The first 9 rows are patterns. Each new row is the sum of 3 different patterns, raised or lowered, with some noise. Before adding, each is slid sideways (what falls off one end comes back at the other) and multiplied by a number that may be negative. Names go in the order of the patterns.
Some rows, each with the names of its patterns after it:
-3.3 22.4 11.6 10.2 -2.1 13.4 3.2 1.3 1.6 -11.5 5.3 7.6 12.0 -0.6 -12.2 -7.9 -11.3 2.7 19.1 -9.6 -4.5 0.1 -2.3 -21.3 19.9 -4.9 3.5 2.6 -14.6 -0.6 -3.2 2.2 -0.2 21.0 -15.4 -6.5 13.8 -21.4 -1.8 4.7 0.1 9.6
j264
1.4 8.6 14.5 3.1 -3.0 3.0 -9.8 -6.4 -16.7 -2.3 -8.4 -0.6 -28.5 0.5 -3.8 5.0 -16.7 -0.7 -0.3 6.3 -12.3 -10.0 7.3 16.0 -5.9 -25.6 7.4 2.9 12.9 -1.1 -2.1 -5.6 -5.2 -5.9 13.1 -2.7 -22.6 -1.7 5.1 -10.8 -5.3 -11.9
j643
-17.1 0.2 17.4 -13.1 -5.2 2.9 -19.6 -2.2 -2.9 -11.6 -4.1 2.5 16.2 2.6 19.3 -2.4 14.3 1.0 0.6 17.1 13.4 -5.3 -0.8 -11.1 1.1 -5.1 -10.5 -2.1 -3.5 12.1 -28.5 0.2 7.9 -3.6 -7.7 27.5 1.2 -2.0 1.6 15.4 -1.3 2.6
j455
-2.1 28.5 -16.8 13.3 -19.0 3.9 -3.7 8.2 6.5 -5.1 7.6 3.7 -3.3 2.0 7.1 9.9 19.7 -2.5 0.4 -28.5 1.5 -17.7 7.4 -14.4 -2.2 -26.1 -3.2 -10.0 -13.5 -0.1 -1.6 -0.1 -16.1 1.5 -13.5 -7.9 -1.6 -1.9 -2.9 0.7 11.4 0.1
j573
-2.9 -11.7 0.2 11.9 -8.8 0.3 -0.5 -4.7 2.0 3.3 -5.1 -7.0 -3.5 0.1 -9.7 12.9 6.2 8.1 7.4 -4.9 -21.9 7.0 -1.3 -28.5 1.6 -5.8 -15.7 -1.2 -8.5 6.8 3.2 0.2 -3.1 0.2 9.7 -3.2 14.1 -4.6 7.5 3.2 0.8 22.0
j49
-4.6 -7.6 28.5 9.7 -2.9 -0.9 -6.1 0.7 -4.7 -0.2 -5.7 1.0 26.6 10.2 7.0 4.3 -5.3 15.7 -19.0 11.6 3.1 7.9 -3.9 3.5 -1.6 -2.4 -6.1 -17.1 12.0 -13.2 1.0 0.5 6.4 -10.7 3.7 -17.9 0.6 24.8 -2.3 -13.4 6.6 9.4
j371
-5.8 -9.9 -8.2 -1.0 -3.2 -9.0 8.4 9.1 8.8 -6.8 9.5 -1.1 2.0 7.9 -15.5 13.4 -7.2 -0.2 8.0 0.7 18.3 -3.6 -3.5 -25.2 2.0 -6.5 -16.5 -10.4 0.9 18.1 2.1 13.2 5.3 -5.0 25.3 1.8 26.4 14.3 -3.2 9.5 -9.2 7.8
j912
-5.8 -10.6 1.4 -16.0 -2.9 3.9 -4.2 -3.4 -3.3 -27.9 -4.4 -0.7 -0.9 3.7 -2.4 -2.2 19.9 7.1 -3.0 -3.4 -4.9 -2.2 -23.3 -15.3 -1.8 1.4 -1.2 -5.7 -2.9 5.6 11.1 -1.4 14.9 1.5 13.0 -2.5 3.6 28.5 -1.0 -5.1 13.7 10.5
j452
3.8 -0.8 -0.9 -28.5 9.3 5.2 -14.9 -8.8 10.3 -1.6 25.3 -4.5 8.4 1.8 6.2 -4.0 3.8 18.3 22.5 -12.8 0.1 -1.3 3.7 -5.3 -5.6 -5.7 3.4 -8.3 9.3 -2.2 19.6 -17.0 5.4 8.9 9.4 8.5 -4.8 3.8 20.0 5.1 -1.6 -13.9
j917

New rows, each followed by the names of its patterns:
6.8 -16.8 -12.9 10.5 -15.7 4.1 -4.7 -22.4 3.9 -2.8 -8.9 -17.0 -22.2 -38.3 -21.1 -20.3 -31.0 -13.5 -9.6 -9.4 -16.2 6.5 -11.6 5.1 8.3 3.7 17.0 2.4 2.7 -10.9 -2.5 -4.2 -11.2 -21.4 -12.7 -28.6 -13.6 -12.7 -0.4 -17.6 -5.7 -20.6
j455 j49 j912
25.6 -9.8 -23.5 -12.5 24.2 -5.5 -2.2 -0.8 8.9 14.4 -6.6 -6.4 -3.8 18.3 -34.7 -9.4 -11.5 -8.5 -2.2 -8.8 -22.1 5.6 18.1 -1.1 7.4 34.8 -32.5 4.0 -10.3 -11.6 13.6 4.3 -7.4 -16.2 -6.2 -15.4 -27.6 -29.7 -17.0 -11.6 -9.5 -41.1
j455 j49 j371
1.9 -8.7 4.3 -10.5 -10.9 37.0 16.4 -38.3 5.4 -9.6 9.4 -24.8 -17.0 -20.1 -5.0 -24.6 11.1 -7.5 -5.6 -14.0 -2.0 -10.4 -7.3 -2.3 1.1 12.9 31.2 -2.5 -23.1 -9.7 -4.7 -9.9 -13.2 -17.6 -14.8 3.6 -42.1 -15.2 14.1 -4.7 8.8 -10.5
j264 j643 j917
-28.5 -0.1 -32.5 3.0 1.6 -10.4 -14.4 3.9 -3.2 -7.7 -1.2 -5.7 11.7 -14.3 6.4 -38.1 25.0 -3.7 -12.6 -4.9 -3.0 -29.5 7.4 -7.7 -2.5 -11.6 8.8 -28.7 -9.2 -2.3 -29.9 14.9 -1.6 10.8 16.8 1.3 -2.2 16.0 19.6 -22.7 1.2 9.0
j643 j455 j912
-13.4 -19.1 3.8 -25.7 5.8 -13.7 8.6 -9.9 14.2 -3.0 -8.2 11.8 -15.3 -18.3 -1.8 -30.8 -15.2 -11.4 -27.1 -25.1 -21.4 -7.0 -47.4 -16.0 -8.3 -14.8 -24.4 22.9 -12.4 -4.6 -3.5 5.7 -18.1 -16.2 -11.0 -5.7 4.8 -15.4 -5.0 -30.5 -22.4 -12.6
j264 j455 j49
24.2 -18.0 -18.7 -5.3 -34.0 -20.9 -18.8 -35.5 -32.2 -20.6 10.7 -10.5 -1.2 -0.3 -47.1 -0.4 -23.6 -4.8 2.0 12.8 -18.3 -12.1 -17.4 -6.2 -19.2 -45.1 -21.8 -26.7 0.8 -23.2 -9.8 -7.2 -17.2 -34.1 -16.9 1.9 -19.8 -23.3 -0.2 -14.1 -6.2 -37.5
j455 j371 j452
7.7 4.6 -4.7 -21.8 -8.3 -0.7 -7.7 -3.2 -32.8 10.4 -12.1 -12.0 -15.4 -10.9 -41.4 -3.9 -15.8 23.8 -3.7 -19.1 -4.9 -16.8 -23.0 -5.9 -7.7 -9.2 3.2 -25.6 -38.8 -22.2 5.2 -17.2 17.8 -20.8 3.1 -31.5 -24.0 -4.7 16.4 -4.8 8.4 -0.5
j264 j573 j371
10.4 49.5 8.1 -7.3 18.1 35.7 2.0 -3.6 46.6 17.7 35.5 34.1 13.3 17.4 1.8 15.3 8.7 21.6 41.8 23.2 38.4 2.6 15.1 15.6 4.4 4.3 17.9 25.7 -1.5 7.8 -11.4 15.0 31.8 -11.0 14.9 6.2 26.6 37.3 32.5 6.3 16.5 2.0
j643 j371 j912
13.0 7.1 10.5 47.6 2.4 4.5 6.2 26.6 -17.3 -9.2 13.8 15.8 2.2 16.8 19.1 43.6 7.7 18.7 16.6 23.9 16.1 38.5 14.5 40.1 28.6 14.5 8.3 -15.3 16.0 -12.7 4.4 -5.1 20.6 9.6 -0.9 -11.4 35.5 39.1 22.8 3.6 25.9 33.8
j455 j371 j452
9.6 12.8 13.5 35.0 13.6 3.5 2.4 24.7 20.4 -10.1 12.9 -8.4 19.8 4.2 11.7 24.4 -4.8 13.0 25.4 8.5 15.4 -1.6 35.4 6.0 32.4 -13.6 30.3 33.6 -4.0 12.4 31.6 14.1 22.0 -2.0 16.3 4.4 9.5 9.6 7.9 38.8 3.5 -4.5
j455 j49 j917
-7.0 32.8 65.4 5.9 -5.3 22.2 7.9 -9.8 29.0 44.3 13.2 29.1 -8.5 2.2 16.7 -0.8 26.3 -10.0 7.4 49.9 36.1 10.9 17.8 7.8 28.7 -14.9 7.2 5.6 17.2 15.6 27.1 18.8 32.4 23.2 -17.1 52.5 11.4 32.3 13.0 45.3 19.9 23.1
j264 j371 j452
-9.5 8.2 19.1 0.6 -20.8 -10.7 24.0 -13.0 6.7 -10.6 10.8 1.3 -3.5 -20.3 3.3 5.7 3.7 -10.0 1.7 16.8 6.6 14.5 51.8 15.1 11.1 7.4 4.7 5.7 22.8 21.3 -8.3 11.2 20.0 12.9 8.5 5.9 6.6 29.6 -5.3 -11.6 -9.9 24.7
j455 j573 j371
-6.9 -12.2 -44.6 -4.8 12.6 16.4 -8.7 -14.6 -21.5 -19.3 -11.8 -9.5 -17.3 -12.7 8.4 -16.8 -13.9 -29.2 -28.0 2.1 -10.6 4.5 -12.6 -12.3 1.9 -6.5 0.6 2.0 -9.8 -21.0 0.1 -14.2 -14.5 1.1 -23.9 -10.7 7.8 -40.0 -11.1 14.4 -30.5 -37.7
j455 j573 j371
-0.4 -13.6 0.5 -27.5 4.7 -11.7 11.7 12.1 4.2 18.5 4.2 0.3 10.0 -28.8 16.9 -3.3 5.0 -7.6 13.8 -24.5 -11.5 -16.6 -20.9 21.0 7.4 -12.2 -3.3 33.5 -1.9 14.9 10.7 1.2 14.4 -3.0 -14.2 3.3 12.5 12.0 -29.3 28.0 -6.3 -3.1
j264 j49 j371
-21.6 -34.4 5.6 -47.0 -22.5 -2.8 -14.8 -19.2 -43.5 -3.4 3.2 22.5 -32.9 -26.3 -11.0 -44.7 -36.5 -6.7 -15.4 -23.0 -19.9 11.3 -16.0 -2.4 -21.0 -2.7 10.6 2.9 2.0 -29.2 -2.7 5.8 -8.5 -37.7 -16.9 -24.8 -24.9 -48.2 8.6 -36.0 -15.4 -29.0
j264 j643 j452
7.6 7.0 24.1 11.0 11.4 -2.9 10.5 7.4 8.7 3.7 -5.0 1.1 9.5 28.4 -23.0 -23.9 12.0 0.3 -7.0 5.1 3.4 6.9 4.2 27.3 13.1 6.2 7.2 -2.8 21.8 -15.5 3.1 -4.1 -9.6 -1.1 19.0 -14.2 4.8 -7.2 22.2 3.6 21.2 -8.8
j643 j455 j917
-17.2 0.0 6.8 20.0 2.6 1.5 8.1 -10.2 -7.1 -18.4 -15.9 5.2 -14.0 -11.7 -12.6 3.8 -19.6 10.7 3.9 -7.2 34.7 -21.8 -0.1 7.4 42.8 -3.2 6.3 48.8 17.6 2.9 -12.4 6.9 -11.3 -0.1 8.3 -26.2 -0.7 2.4 -7.9 4.9 -5.5 4.5
j573 j371 j912
-3.3 20.2 -5.0 36.8 32.5 7.5 16.0 27.7 6.8 28.0 -1.9 10.1 23.9 14.4 -11.5 14.7 -3.2 6.6 7.3 -16.5 33.3 11.2 31.5 12.7 42.3 1.3 27.9 3.7 4.3 48.8 29.5 5.6 14.7 2.6 6.6 -4.2 31.1 30.4 -5.7 18.4 -17.5 9.5
j264 j455 j371
-1.6 3.9 -42.4 -32.2 2.1 7.5 22.0 9.3 19.2 -10.6 16.4 0.1 2.0 19.4 6.5 5.3 2.8 -12.8 16.9 7.1 -24.7 -5.6 11.7 -2.7 2.8 6.1 21.2 18.4 -8.0 10.4 -22.5 17.8 -12.6 11.8 -13.2 17.4 -18.8 -27.7 -9.0 7.9 -12.8 -35.0
j573 j371 j452
-4.5 8.4 -25.1 7.3 -5.5 7.8 -18.5 2.7 10.3 22.0 -7.7 -0.9 12.2 34.0 -7.7 -2.1 -17.0 14.0 -14.6 -5.6 -20.2 19.8 17.2 -38.0 5.4 13.2 6.6 23.2 -14.1 8.6 -1.3 21.8 9.3 9.2 8.5 29.7 -4.4 -18.9 -5.3 -12.0 -2.8 8.2
j643 j912 j917
-7.9 -9.5 16.0 22.2 3.7 7.3 2.2 37.8 15.5 1.6 -1.8 21.4 19.5 -17.8 -9.7 33.2 37.0 -1.2 26.9 12.3 1.4 16.9 13.6 16.4 17.8 -7.1 12.0 13.9 9.2 -25.7 2.9 8.9 15.5 6.0 -10.2 -1.6 24.0 17.1 -1.6 15.4 6.8 14.3
j643 j912 j452
7.1 -15.2 -20.1 -17.7 6.5 10.9 -0.1 -10.1 -5.0 -36.8 -29.9 -17.6 4.5 -31.3 -13.3 -15.7 -13.0 -24.5 -6.7 -42.1 -8.5 -15.7 -17.9 -8.8 -16.8 12.4 -19.1 8.5 -38.5 5.9 -0.1 -36.5 -0.5 5.4 -15.7 -12.1 -3.0 11.4 -10.6 -3.3 -6.5 10.0
j264 j455 j371
-5.5 -21.7 -17.1 -7.4 -0.3 -20.1 -41.7 -13.5 11.9 -14.8 -7.8 10.3 2.2 22.4 12.4 21.8 2.8 21.2 2.6 -9.8 20.2 7.9 -10.5 -11.8 -17.2 6.6 5.4 -19.3 -18.1 10.9 14.2 0.6 -6.2 3.9 13.0 -12.3 7.9 -2.5 3.7 -10.3 -9.4 14.0
j643 j912 j452
-11.7 5.9 -21.4 -18.8 -5.0 -0.9 -14.4 -2.0 13.7 4.9 -17.3 -12.6 8.0 17.3 -10.8 -19.9 -2.4 20.6 34.4 -4.1 18.4 -3.1 21.2 -23.5 23.3 3.7 25.0 -3.2 -13.1 -10.5 -4.4 -1.3 -3.6 17.8 21.9 -14.1 3.1 25.2 21.4 -26.0 4.7 14.9
j643 j573 j917
-23.2 -1.3 -16.1 -30.0 -28.0 -37.3 -0.5 -1.6 -26.9 -19.3 5.4 -13.2 -19.8 17.0 -7.6 -8.5 -24.7 -38.8 17.7 -11.6 -25.8 -12.4 -15.1 -5.3 -34.6 -50.4 -13.6 -24.2 -5.6 -39.7 -1.1 0.9 -0.7 -23.1 19.4 -23.1 6.8 -29.3 12.4 -22.9 -8.2 -34.0
j643 j455 j917
-15.0 -1.2 -19.8 -11.5 -10.3 11.4 7.6 7.1 4.5 46.7 -5.0 24.6 27.4 23.9 -19.2 11.0 -17.1 -27.5 -1.0 -11.7 -26.1 0.8 -9.2 -9.8 -25.8 25.5 11.5 9.2 4.0 9.8 21.6 6.9 9.6 4.1 2.2 23.2 -21.5 14.0 -2.3 17.8 -16.5 -8.8
j49 j912 j917
8.6 -4.0 -6.2 -6.2 9.1 -7.9 1.4 -18.0 19.2 -25.6 -16.7 19.6 0.2 -8.4 -7.6 -12.9 -3.1 24.2 6.0 -8.0 2.2 -15.0 -13.5 -32.1 -6.7 -1.9 -6.8 -22.6 -24.2 7.7 -1.5 -2.4 -5.5 -0.1 11.6 -0.2 6.7 7.6 29.9 -0.3 1.2 -22.6
j264 j643 j917
-34.2 7.2 -14.8 -11.3 -36.7 0.0 -20.0 -2.7 -45.0 -9.7 -6.2 -18.0 -16.5 -50.4 -28.8 -11.0 -9.5 -24.3 -21.6 -4.4 3.3 -7.3 13.5 -12.0 -20.0 -15.8 -10.9 -16.6 -4.9 -24.5 -5.8 -18.5 -5.8 -23.5 -40.8 -12.0 -15.5 -13.9 -59.9 -16.7 -18.5 -33.5
j264 j643 j455
0.9 19.8 -1.4 8.7 35.4 -5.5 17.1 30.6 -15.4 13.2 -0.5 44.4 14.1 38.2 -3.7 2.3 32.0 2.3 3.8 40.5 23.8 37.5 13.3 29.9 27.8 52.3 -10.2 18.1 37.6 33.2 11.6 11.4 18.8 37.2 15.8 15.5 4.9 20.9 6.7 -2.9 1.6 26.9
j264 j452 j917
33.0 13.0 44.9 43.1 24.4 19.5 30.9 37.7 -7.7 37.0 3.2 9.0 30.9 19.7 14.2 23.1 0.2 14.6 39.9 20.3 -16.9 47.7 19.6 46.0 25.2 10.4 -0.1 10.9 29.7 23.3 18.8 13.9 34.4 23.0 10.4 -1.7 47.9 13.0 50.8 11.2 49.0 2.5
j643 j573 j49
8.7 -6.0 13.0 1.1 -7.8 9.7 28.3 -11.1 -12.1 -21.2 19.8 5.2 3.4 -29.7 -5.2 14.5 -17.8 -26.1 7.8 30.4 -10.5 -9.0 -11.8 -3.7 8.8 0.1 3.2 7.7 -0.6 -29.8 24.1 1.6 -20.5 13.6 -2.8 -3.1 -3.1 -29.7 -5.4 -22.7 3.7 -27.3
j264 j643 j917
-13.3 -6.9 9.5 -14.4 -5.9 -20.0 -21.3 -0.5 -22.9 -16.9 -32.0 -43.4 -31.8 -12.5 -39.1 -14.9 -37.2 -6.1 -20.4 -25.5 -17.7 -22.3 -18.6 -24.3 -8.5 -25.5 -24.4 -10.6 -9.6 -19.3 -12.3 13.4 -23.1 -3.9 -7.6 -14.1 -1.9 -38.1 -16.1 -24.2 -3.2 -13.4
j643 j573 j912
-14.6 -7.2 -18.3 20.9 -23.4 -6.6 -15.6 -13.1 1.2 4.4 5.3 6.6 -2.8 -17.0 -16.6 9.0 -10.3 13.8 -18.9 -3.8 -5.9 9.9 -14.5 -15.7 -22.4 -25.6 -0.7 -6.4 -25.0 -13.8 -42.8 -0.4 7.2 -16.1 -23.3 -5.8 -9.0 -0.7 -20.0 -3.8 -2.4 -12.4
j49 j912 j917
22.3 16.7 6.7 -3.9 39.2 35.6 4.2 24.7 44.7 -9.0 27.4 -6.1 26.0 39.2 37.1 21.2 13.1 20.4 -9.6 17.3 -2.6 11.8 17.5 17.7 -8.9 16.6 -0.6 26.2 -26.5 6.9 26.3 20.5 -14.3 8.2 31.6 28.5 16.6 11.3 24.5 7.8 27.4 17.3
j264 j643 j371
9.6 -3.7 -5.6 15.6 -20.6 -8.9 -14.6 6.6 -13.8 -3.5 -19.5 8.9 -11.8 -28.4 -12.9 0.3 -9.6 17.8 -22.6 14.0 3.1 -5.9 14.8 -11.3 35.2 -9.1 -28.6 19.0 0.1 -20.7 -14.2 -1.7 -2.8 -13.9 -7.1 -4.0 12.0 3.4 -28.0 14.9 3.8 -14.5
j455 j912 j917
-8.1 22.1 3.0 2.6 37.2 9.9 44.7 7.4 19.4 12.8 14.4 -3.4 26.7 11.2 10.1 14.7 24.6 6.7 11.8 1.3 35.3 14.5 29.2 -15.3 6.8 35.2 -5.4 19.4 -5.6 -2.1 26.1 20.6 6.7 4.6 6.0 22.6 11.2 -6.9 13.0 15.3 14.2 23.5
j643 j912 j452
-4.5 16.5 4.6 -32.8 21.2 -1.8 -15.0 8.4 -1.4 -7.1 0.2 -30.9 -21.9 -3.7 -15.0 -45.2 23.4 -19.4 8.0 -8.6 -20.8 -16.0 -19.6 -20.9 -5.6 5.5 5.3 -13.9 -12.0 -9.0 -5.2 6.1 -22.7 -32.4 -4.4 3.4 -15.9 -0.5 6.6 -41.0 -8.2 3.4
j264 j455 j917
9.2 15.2 -1.6 29.2 18.3 20.2 16.7 26.9 2.6 17.9 15.9 34.0 -1.6 18.0 34.1 33.2 -9.9 -11.8 10.4 18.0 17.8 -13.9 14.7 12.7 20.3 -25.7 19.7 4.5 10.9 14.1 11.9 12.4 6.6 21.1 15.8 13.3 -7.8 -0.2 7.4 -7.1 31.1 20.7
j264 j643 j452
-10.8 -6.8 9.2 38.5 -3.0 -14.8 14.8 30.0 7.4 2.9 23.9 10.1 -5.7 9.2 -12.3 4.2 -28.8 -4.3 7.2 9.9 -8.5 -20.5 5.1 19.8 23.3 15.4 3.8 13.7 -1.0 6.7 -10.1 10.8 -12.2 0.2 -34.3 11.9 3.1 -4.0 -18.1 -1.8 -7.1 8.2
j643 j49 j917
-25.8 -17.0 -12.8 -5.0 0.8 1.6 -16.9 -20.3 -2.9 -27.2 2.6 -28.0 -15.7 -5.0 -15.5 -31.5 -14.0 -27.3 -8.1 -39.8 -8.5 -12.8 0.1 -19.1 0.7 -9.0 7.1 9.0 -26.6 3.9 -1.5 -2.8 -5.6 -11.3 8.1 -14.5 -17.2 13.6 -16.6 -47.9 -7.8 -0.7
j643 j452 j917
14.7 -15.1 3.3 -13.6 -11.5 22.9 -27.3 -6.9 -15.9 -27.5 -8.7 -21.5 -27.0 -32.0 1.7 11.5 -8.7 15.7 -6.2 26.9 -4.2 13.8 8.1 16.5 4.8 -6.4 -29.6 -22.2 -27.6 -28.5 -25.4 -10.2 -20.2 -57.6 -30.0 -8.0 -24.0 -28.7 31.3 -6.5 -7.6 18.6
j455 j912 j452
-13.1 11.4 19.7 -3.4 0.2 -12.2 18.9 -4.9 -6.9 18.0 18.9 34.9 29.3 21.9 -9.5 18.5 22.8 -0.3 11.6 27.5 14.6 -23.5 0.3 16.4 2.4 23.6 -5.7 21.4 3.2 17.9 7.4 -13.2 -10.4 14.4 36.0 27.1 12.4 35.7 14.1 23.3 -5.5 8.8
j371 j912 j917
-7.6 -23.8 3.3 -10.4 -20.0 -7.1 -8.5 -14.1 7.2 -14.8 12.6 -3.3 5.0 -19.8 10.4 14.3 13.4 -6.2 2.7 -12.5 20.2 10.9 -8.5 -12.7 1.2 -0.1 11.5 -21.6 -4.4 -25.1 0.4 3.9 2.3 29.6 9.0 11.5 11.7 6.1 -0.1 9.6 -4.8 -9.8
j643 j452 j917
5.8 -0.5 9.9 25.6 18.9 0.7 52.0 -3.9 37.2 -21.1 7.3 15.4 12.2 7.0 25.3 36.0 18.7 32.5 22.6 10.4 28.3 26.1 15.6 25.5 -23.3 16.0 -7.5 8.8 -17.6 8.8 -16.1 18.2 1.4 4.4 30.7 22.2 22.4 -16.7 44.5 0.7 5.0 20.1
j455 j573 j912
-19.0 -22.9 -15.3 -10.6 -21.9 -13.4 5.6 -18.9 -6.9 -1.3 10.6 6.3 2.1 -0.4 -3.5 -21.8 -7.8 -21.1 -22.9 -7.6 -13.2 -17.2 -14.3 3.1 -11.6 -19.9 -9.0 19.4 -27.7 -17.0 -29.4 24.6 -8.6 -7.1 2.2 -1.9 -2.3 -14.1 -27.4 19.3 -4.4 -30.3
j264 j643 j452
-0.8 -2.1 15.0 -24.9 -4.9 16.3 -2.7 19.0 4.1 17.3 -3.0 -22.6 9.3 -2.6 15.8 -3.1 5.3 19.6 1.4 19.2 -27.7 -8.0 -22.7 1.2 -5.8 -11.1 4.2 -13.0 10.6 -3.9 -15.6 19.8 -8.7 -20.9 21.6 -2.2 6.3 5.8 -15.5 0.6 3.0 -10.2
j49 j371 j912
-17.4 35.0 -28.0 2.5 -23.8 -13.2 -1.1 -34.4 0.1 11.6 -21.6 -18.7 -13.4 -9.4 -12.6 -14.7 -15.0 -8.7 -13.1 -9.9 4.2 -16.3 -28.7 -10.1 -3.4 -8.0 -11.4 -23.0 -13.6 3.4 -12.6 -14.7 -25.6 2.6 -34.3 -17.9 -34.2 -12.1 -9.8 -5.7 -17.4 -4.4
j455 j912 j917
9.6 6.4 -17.0 -9.3 38.8 -18.5 26.7 8.3 1.4 10.0 13.5 -2.4 23.8 11.4 13.1 30.5 25.5 -4.3 35.1 20.7 1.1 30.0 18.8 3.3 -9.3 -7.8 0.0 -5.9 -12.3 2.8 -17.9 29.8 -19.1 18.0 8.8 -4.3 -5.9 33.2 15.4 8.6 3.6 11.6
j264 j455 j573
21.5 -18.2 -8.3 10.1 8.2 33.6 1.1 -9.7 -6.0 27.8 -19.5 0.6 14.5 32.2 -2.7 -28.6 -12.7 -4.8 -20.0 -14.2 -3.7 22.3 -2.9 38.5 -1.0 21.4 -13.1 34.1 11.4 37.0 7.2 11.0 3.1 16.0 1.5 15.8 -19.5 -11.1 -17.4 9.5 6.0 1.8
j643 j452 j917
37.7 31.2 11.8 10.3 35.6 30.6 4.6 26.1 20.7 21.6 3.4 49.4 10.1 12.2 23.2 31.8 26.7 13.4 20.7 27.8 43.4 22.3 26.6 17.6 11.9 29.8 -4.1 15.1 9.7 10.1 37.5 27.2 49.5 13.4 27.6 -20.6 18.8 25.9 13.2 4.9 21.6 27.2
j455 j912 j452
3.7 39.0 13.3 16.1 -7.5 -13.7 -8.7 -6.4 -10.4 1.6 -14.6 -32.7 -25.8 -23.4 16.7 -29.2 12.2 -0.7 6.9 -5.6 0.1 5.6 3.8 -1.2 -35.5 -30.6 10.8 2.3 7.5 -6.5 -6.5 -19.5 -1.5 5.9 -4.2 -25.3 -11.2 0.4 -34.6 -9.3 -30.8 21.0
j643 j573 j912
3.7 -16.4 -4.6 -10.4 12.8 -3.7 -18.3 -9.2 4.4 -22.2 -15.5 -4.0 -4.4 3.7 -31.9 -20.9 -18.5 -26.6 -20.4 -20.6 4.4 -9.6 -4.9 4.1 -15.5 7.2 9.6 -7.6 7.9 -17.8 5.5 -20.2 -16.4 -14.7 -1.0 -30.7 -31.2 -37.3 -4.1 8.0 3.4 6.6
j643 j573 j452
-32.4 -17.4 -12.9 -16.4 -16.8 -2.9 1.5 -3.8 -42.8 -2.8 -2.8 15.5 -9.6 0.0 -22.5 -9.6 -21.7 3.2 -21.0 -15.2 -43.1 6.3 13.8 -43.1 -25.0 -7.5 -7.4 -8.8 -9.8 -23.2 -27.3 0.4 -1.2 -14.5 0.0 3.6 -3.5 0.5 -7.6 -6.7 11.0 -27.4
j643 j455 j917
-24.1 -24.6 -15.6 -22.9 -43.9 -24.6 -33.3 -30.8 -14.0 -8.7 -25.6 -15.1 -11.1 -23.7 -26.2 9.8 -38.0 7.8 -37.4 -17.2 -4.1 7.8 -10.2 -31.5 -25.0 -11.5 -25.3 -31.7 -16.4 -17.8 -2.8 -21.8 -18.9 -35.7 -1.0 -43.1 4.6 -14.9 -6.8 -45.1 -11.2 4.2
j643 j573 j452
